All groups share one centre, and each spreads out both ways along 11 directions, with some noise.
(in the rows, 128 means zero)
Known rows, each followed by its group:
[136 162 133 176 126 157 128 140 126 126  80  91 151 178 132] => J491
[151 157 130 154 135 138 125 123  91 150 130 156 101 167  93] => J246
[101 153 152 159  71  97 131 121 108 147 108 141 157 188 160] => J42
[148 153  95 135 109 170 132 117 125 172 135  96 151 136 129] => J220
[151 165 163  87 158  93  80  99 108 137 107 154 163 154  92] => J220
[ 48 171 135 134 138 140 128 106 151 180 106 132 152  94  69] => J246
[146 107 132 114  97  81 126  92 105 151 151 121 141 100 110] => J220
[100 118 122 119  83 147 117 135 108 105 133 136 165 130 156] => J246
[125 138 119 105 144 119 143 130 143 166 122 144 131 137  89] => J42
[163  93 170 135 116 116 146  78 129 148 131 108 150 143 122] => J246
[150 139  96 119  93 135 142 122 127 153 178 160 131 215 133] => J939
[140  86 167  99 148 188 133 212 122 143  69 108 140 125 122] => J939
[105 109  87 131 106 107 100 148  84  58 155 155 123 112 126] => J42
[170 101 199 108 179 141 162 134 125 106  75  99  89 128 131] => J220
[169 111 150 133  95 129  82 117 104 100 148 163 155 154 191] => J246
[ 85 151  85 184 127 103 141 133 157 101 145  66  90 108 120] => J892
[120 146  85 138  85 118 105 171  76 153 132 115 145 134  81] => J246
[122 117 114 148 134 154 132 138 120 168  97 130 170 108  68] => J246
[164 142 144 120 148 181 115 166  50 145  94 140  99  99 114] => J939
[ 93 154 152 133 101 155 101 150 143 159 128  81 129 124 128] => J42
[127 169 106 183 169 149 131  97  83 113 105 117 105  84  77] => J220
[150 155 139 115 126  93 158  73 121 119 157 101  71 149 156] => J220
[127  99 176  59 123  90 148 105  70 123  99 158 135  92 129] => J491
[120 126 120 102 143 152 154 127 150 182 125 170 120 107 133] => J491
[117 179 189 129 172 150 131  83 161 123 138 162  71 146 160] => J246
[123 127 116  85  88 182 109 161 166 203 162 149 173 157 160] => J892
[154 123 130 182 145 131 109  79 127 129 140  92 152 133  38] => J491
[106 213  98 151 122 104 106  99  89 130 131 142 115 124 128] => J220
[ 99 131 109  96 134 130 111 104 149 164 155 219 181 152  88] => J491
[162 142 123 154 165 205 106 129  95 176 122 174 146 136  43] => J939
[171 105 126 129 134 173  99 139 104  99 148 101 136 129 101] => J246
[127 166 111 159 115 116 159 119  58 178 111 157  60  79 132] => J220
[121 113 154 107 147 130 142 110 153 201 113 112 148  82  70] => J42
[ 77 141 135 104 133 173 138 129 157 121 124 115 151 119 129] => J42
[163 142 124  91 153 139  95 165 169 186 124 167 151 156 148] => J220
[144  97 103 179 113 152 104 131 139 125 141 198 147 107 199] => J246
[172  89 135 103 125 104 133 119 138 182 131 167 142 123 132] => J220
[171 179 166  97 147 124 131 106  73 180  91 102 110 132  96] => J939
[164 168 127 140 123 130  90 178 119 150 104 106 115 154 169] => J42
[147 127 160 133 134 119 154  80 143 148  99 108 142 134 154] => J892
[158 155  84 160 150 142  97 114 175 155 137 139 170 136 145] => J892
[171 121 148 127 130 149 130 139 162 148 145  92 116 162 149] => J246
[131 169 137 145 118 161 114 142  86 109 138 117  83 136 141] => J939
[154 101 108 149 106 151 154 150 124 148 142  84 105 124 139] => J491
[126 120  85 160 116 127 137 163 121 135 111  59 149 121  79] => J939
[151 140  95 156 138 171 128 140 101 190 141 143 109 112  64] => J491
[ 86 133 103 131 107 187 111 184  97 156 136 137 124  70 109] => J892
[ 79 184 162  61 131 199  93 185  81 135 112 200 120 154 122] => J892
[164 118 142  89 123 213 148  97 125 198 178 155 120 124 129] => J939
[112 123 111 186 100 105 153 129  70  85 139 139  83 127 112] => J220
[186 132 109 111 138 145 176 146  91 208 107 155  86 127 120] => J892
[ 85 191  95 153 111  53  92  97 128 133 148 127 126 118 114] => J939
[146 151 137 173  76 122  95 170  52 133 108 101 107 132 160] => J42
[135  91 119 174 125 171 155 182 112 111 126  97  97 130 107] => J220
[136  81 203 130  81 117 112 121 112 170 138 180 121 113 171] => J939
[115 143 159  55 100  95 143 142  46 127  72 152 140 139 148] => J491
[131 200 132 118 137 116 106 116  96 100 126 108 110 174 123] => J220
[131 102 219  67  99 148 108 136 130 146 125 104 144 133 162] => J892
[121  93 149  78  85 131 142 104 129 179 139 100 170  92 130] => J42
[163 120  80 107 140 106 170 147 117 121 124 145 112 175 128] => J939
[112  91 118 152 131 146 129 108 165 158 128 164 186 101 116] => J491
[128 143 204 102 157 145 145  89 122 123 111 152 119 179 100] => J892
[140 114 121 136 125 169 103 158 124 140 134 107 110  63 162] => J892
[165 164 152 135 171 122 129  75 133 163 126 125  95 118  91] => J939
[ 66 174 110 105 118 111 154 133 106 121 119 181 103 128 159] => J246
[148 141  88 118 144 169 154 151 163 216 120 113 107  83 161] => J892
[183 104 143 125 137 208 124  81  94 112 155 166 153 147 121] => J42
[108 111 110 126 128 156 119 107 161 216 180 153 134  49  80] => J491
[103 133  99 153 104 109 115 163 160 128 127  87 137 109 148] => J491
[151 119 143 161  87 123 132  76 104 175 159 170 153 181  93] => J42
[128 169 126 172 107 106  67 162  76 170 112 201 112 106 158] => J246
[140 109 124 123 150 132 165 123 114 113 115 177 100 120 162] => J491
[114 113 130  89  89 180 145 118  97 153 137 125 165 118 128] => J42
[109 141 166 158 107 131 120 128  78  88 101  90 115 113 124] => J892
[109 107 113 173 101 152 112 151  97 133 149 109 130 100  67] => J892
[ 98 132 195  90  89 125 163 103  84 146 112 114 106 125 136] => J42
[141 119 161 174  98 119 119  86 139 166 175 125 112 137 120] => J939
[139 126 156 117 135 121 142  80 118 115 125 119 162 176  81] => J491

New rows, each followed by its group:
[153 160  87 143 127 141 115 124 102 166 114 101 159 109  96] => J220
[150 126 111 163 137 203 125 177 116 166 153 151  94 171  89] => J220
[117 101 143 170 103 130 161 101  98 115 159 160  84 137 116] => J220
[150 130 159 139 134 105 131  91 113  60 126 118 119 182 128] => J491
[140 114 173 131 121 115 111 125 130 173 120 142 135 117 109] => J939
[126 142 103 186 114 147  97 154  99 157 139 165 110 113 116] => J246
[ 96 166 138 178 180 142 145 116 179 134  86 122 123 126 112] => J42
[108 142 137 155  88 201  86 164 103 163 155 107 121 111 117] => J939
[144 153  87 173 130 138  80 177 120 135 134 114 116 127 116] => J42
[113  89 174 154  66 149  81 174 115 178 130 161 169 141 132] => J939
[170 154 170 169 135 152 119 127  79 116  75 100 129 178 117] => J491
[128 115 165 154  83 112 123  99  65 111 173 142  83 145 107] => J42
[ 60 150 149 185 108 166 109 111 151 158 156 108 117  75  97] => J246
[ 84 126 103 176  91 159 147 165  73 140 119 117  86  80 103] => J246
[138 134 190 134 149 109 143  88 104 110  90 117 117 137 100] => J892
[145 103 146 148  80 137 153 102  93 120 135  49 150 152  96] => J491
[163 143 158  82 101  98 131 112 102 165 141  69 113 145 126] => J220
[139 123 111 103 104 146 129 134 101 166 158 161 126 154 109] => J491
[118 128 121  97 127 156  75 176 176 145 187 128 120 130 142] => J892
[172 133 138 142 108  89 158 121 104 162  68 144 146 149 172] => J42
[154 121 105 151 118 125  89 155 128 119 198 143  75 132 129] => J491
[115 144  96 119  69 118 157 168  80 205 129 134 134 185  80] => J892
[105 138 154  78  92 161 138 112 131 217 179  85 104  93  96] => J491
[118 138 157 137 132 114 121 147  76 101 108 202 117 184 104] => J220
[188 125  90 180 142 114 101 137 148 127 115 144 155 151 153] => J42
[142 135 119 169 138  99 164  89  78 120 117 134  63  84 112] => J220
[154 123 109 162  96 105 109 122 152 151 168 158 121 141 180] => J246
[171 143 183 113 148 133 134  90  80 131 125 186  71 108 162] => J939
[149 114 140 154 158 111 149 118 106 114 106 195  92 135 130] => J220
[154 168 150 111 174 130  91  89 104 149  89 154 168 134  87] => J220
[114 117 103 102  97 136 147 142  96  96 145  99 128 132 126] => J246
[147 162  93 129 125 136 113 129 152 170 169 113 103 129 138] => J220
[113 118 130 151 153 136  91 121 176 107 122 129 178 110 123] => J42
[ 80 157  89 116 111  92 142 146 140 161 137 120 101  99 140] => J246
[136 163 179 126 127 132  87 129 140 203 155 133  92 124 120] => J939
[132 143 119 134 138 111 139 116 139 121 156 156  71 119 186] => J246
[105 110 160 160 158 166 155  89 178 167  94 174 151  86 135] => J246
[105 121 118 113 125 144 132 124 146 118 134 172 169 160 136] => J939
[133 152 102 169 142 203 132 164 124 156 125 134 110 138 121] => J220
[125  86 117  77 117 110 174  93 106 167 116 120 187 115  55] => J491
[127 116 186 134 108 119 177  89 120 134 124 119  83 127 163] => J246
[123 137 216 100 159  85 120 115 131 122  81 111 106  94 136] => J42
[139 159 117 108 133 175  83 185 126  97 119 102 126 137 182] => J42
[154 135 133 167  75 145  67 142  96 121 176 116 113 130 150] => J246
[128 150 123  79 114 155 162  82 137 176 138  87 155 130 117] => J939
[ 73 155 124 134  85 138 116 156  67 144  93 175 153 129 131] => J246
[118 152 141 153 116 147 115 106 125 126 149 105 125 146 108] => J491
[136 134 118  64  75 104 141 150  76 174 111 114 149 123 151] => J939
[103 177 108 124  84 129 146 134 112 165 122  74  99  89 179] => J220
[159 108 160 159 148 149  98 113  89  99 126 124  89  46 136] => J246
[120 151 177 107 147  97 127 104 119 165  93 110 111  76 114] => J246
[110 179  96 152 105 155 121 138  72 154  88 144 187 183  72] => J491
[108 110 149 176 117 164 158 119 153 138 149 117  79  96 161] => J246
[113 122 144 115 101  80  96 188 147 178 116 142 146 160 123] => J939
[147 122  92 156  79 132 130 163  46 140 145 140 101 141 102] => J892
[157 108 183 143 161 205 118 141 145 168 140 126  83  89 115] => J939
[137 152 142 154 148 167  96 127 129 126 157 124  96 124 113] => J246
[142  81 150 110 135 104 169 119 164 108  87  80 154 127 162] => J491
[183 119  88 133 156 213 133 114 124 154 136 162 165 144 108] => J42
[131 168  94 146 112 104  80 148 155 161 182 125  93 136 157] => J246
[129 104 130 121 152  68 130 151 180 168 118 113 110  76 118] => J939
[141 164  98 143 138 109 186  83 147 142 124 136 107 178 140] => J892
[ 85 125 118 141  60  82 121 118  92 109 138 117 169 150 113] => J892
[182 153 137 169 190 143 119 116 140 139  92 158 123 160 118] => J42
[154  83  99 124 131  82 109 173 104 110 126 168 119  94 134] => J491
[110 147  66 111 108 153 108 167  86 161 159 213 141 160  84] => J892
[133 142  69 169  86 101 143 156  66 161 128 119  91  95 123] => J220
[138 127  71  68 132 133 160 163 107 127 114 156 145 154 141] => J939
[156 144 134 128 128 106 113 124 104 191 123 114 113  96 101] => J939
[ 67 145 128  92  80  98 136 163  77 181 115 111 133 101  94] => J42
[183  91 124 141 157 127 144 100 143 165 136 157 121 102 105] => J220
[136 116 160  95 142 177  93 131 173 164 138 130 158 107 154] => J892
[196 116 121 185 138  92 128  81  86 137  93 131 160 125 100] => J892
[137 127  93 142 108 110 149 140  93  77 133 117 113 165 127] => J491
[133 108 115 148  98 177 126 105  87 195 163 145 152  90  57] => J491
[146 118 165  98  89 176 108 163  92 206 135 168 118 112 159] => J491
[132  90 143 172 131 165 117 146 125  94 141 196 125 169 129] => J939
[117 155 162 132 128 126 170 124 117 126 112  82  71 166 128] => J892
[152 162  83 139 122 100 107 103 106 181 156 194 129 140 107] => J220
[171  57 182 123 152 127 141 120 131  81 126 160 134 187  90] => J220
[101 177 123 123 120 118  94 149  97 137 101 157 143 146 122] => J491
[176 123 196 166 129 197 109 141  70 108  96 179 121 167 155] => J246
[178 126 126 179 111 119  71 137 104 148 168 113  98 102 127] => J246
[113 127 154 151  79 154 160  85 106 117 137  47 122 130 126] => J491
[116 177 157 138 154 127  89  88 163  86 112 136 173 162 160] => J892
[164 145  70 143 110 170 114 177  67 129 113 150 145 149 147] => J42
[110 174 108 119 129 213 113 134  98 166 128 103 154  97  84] => J939
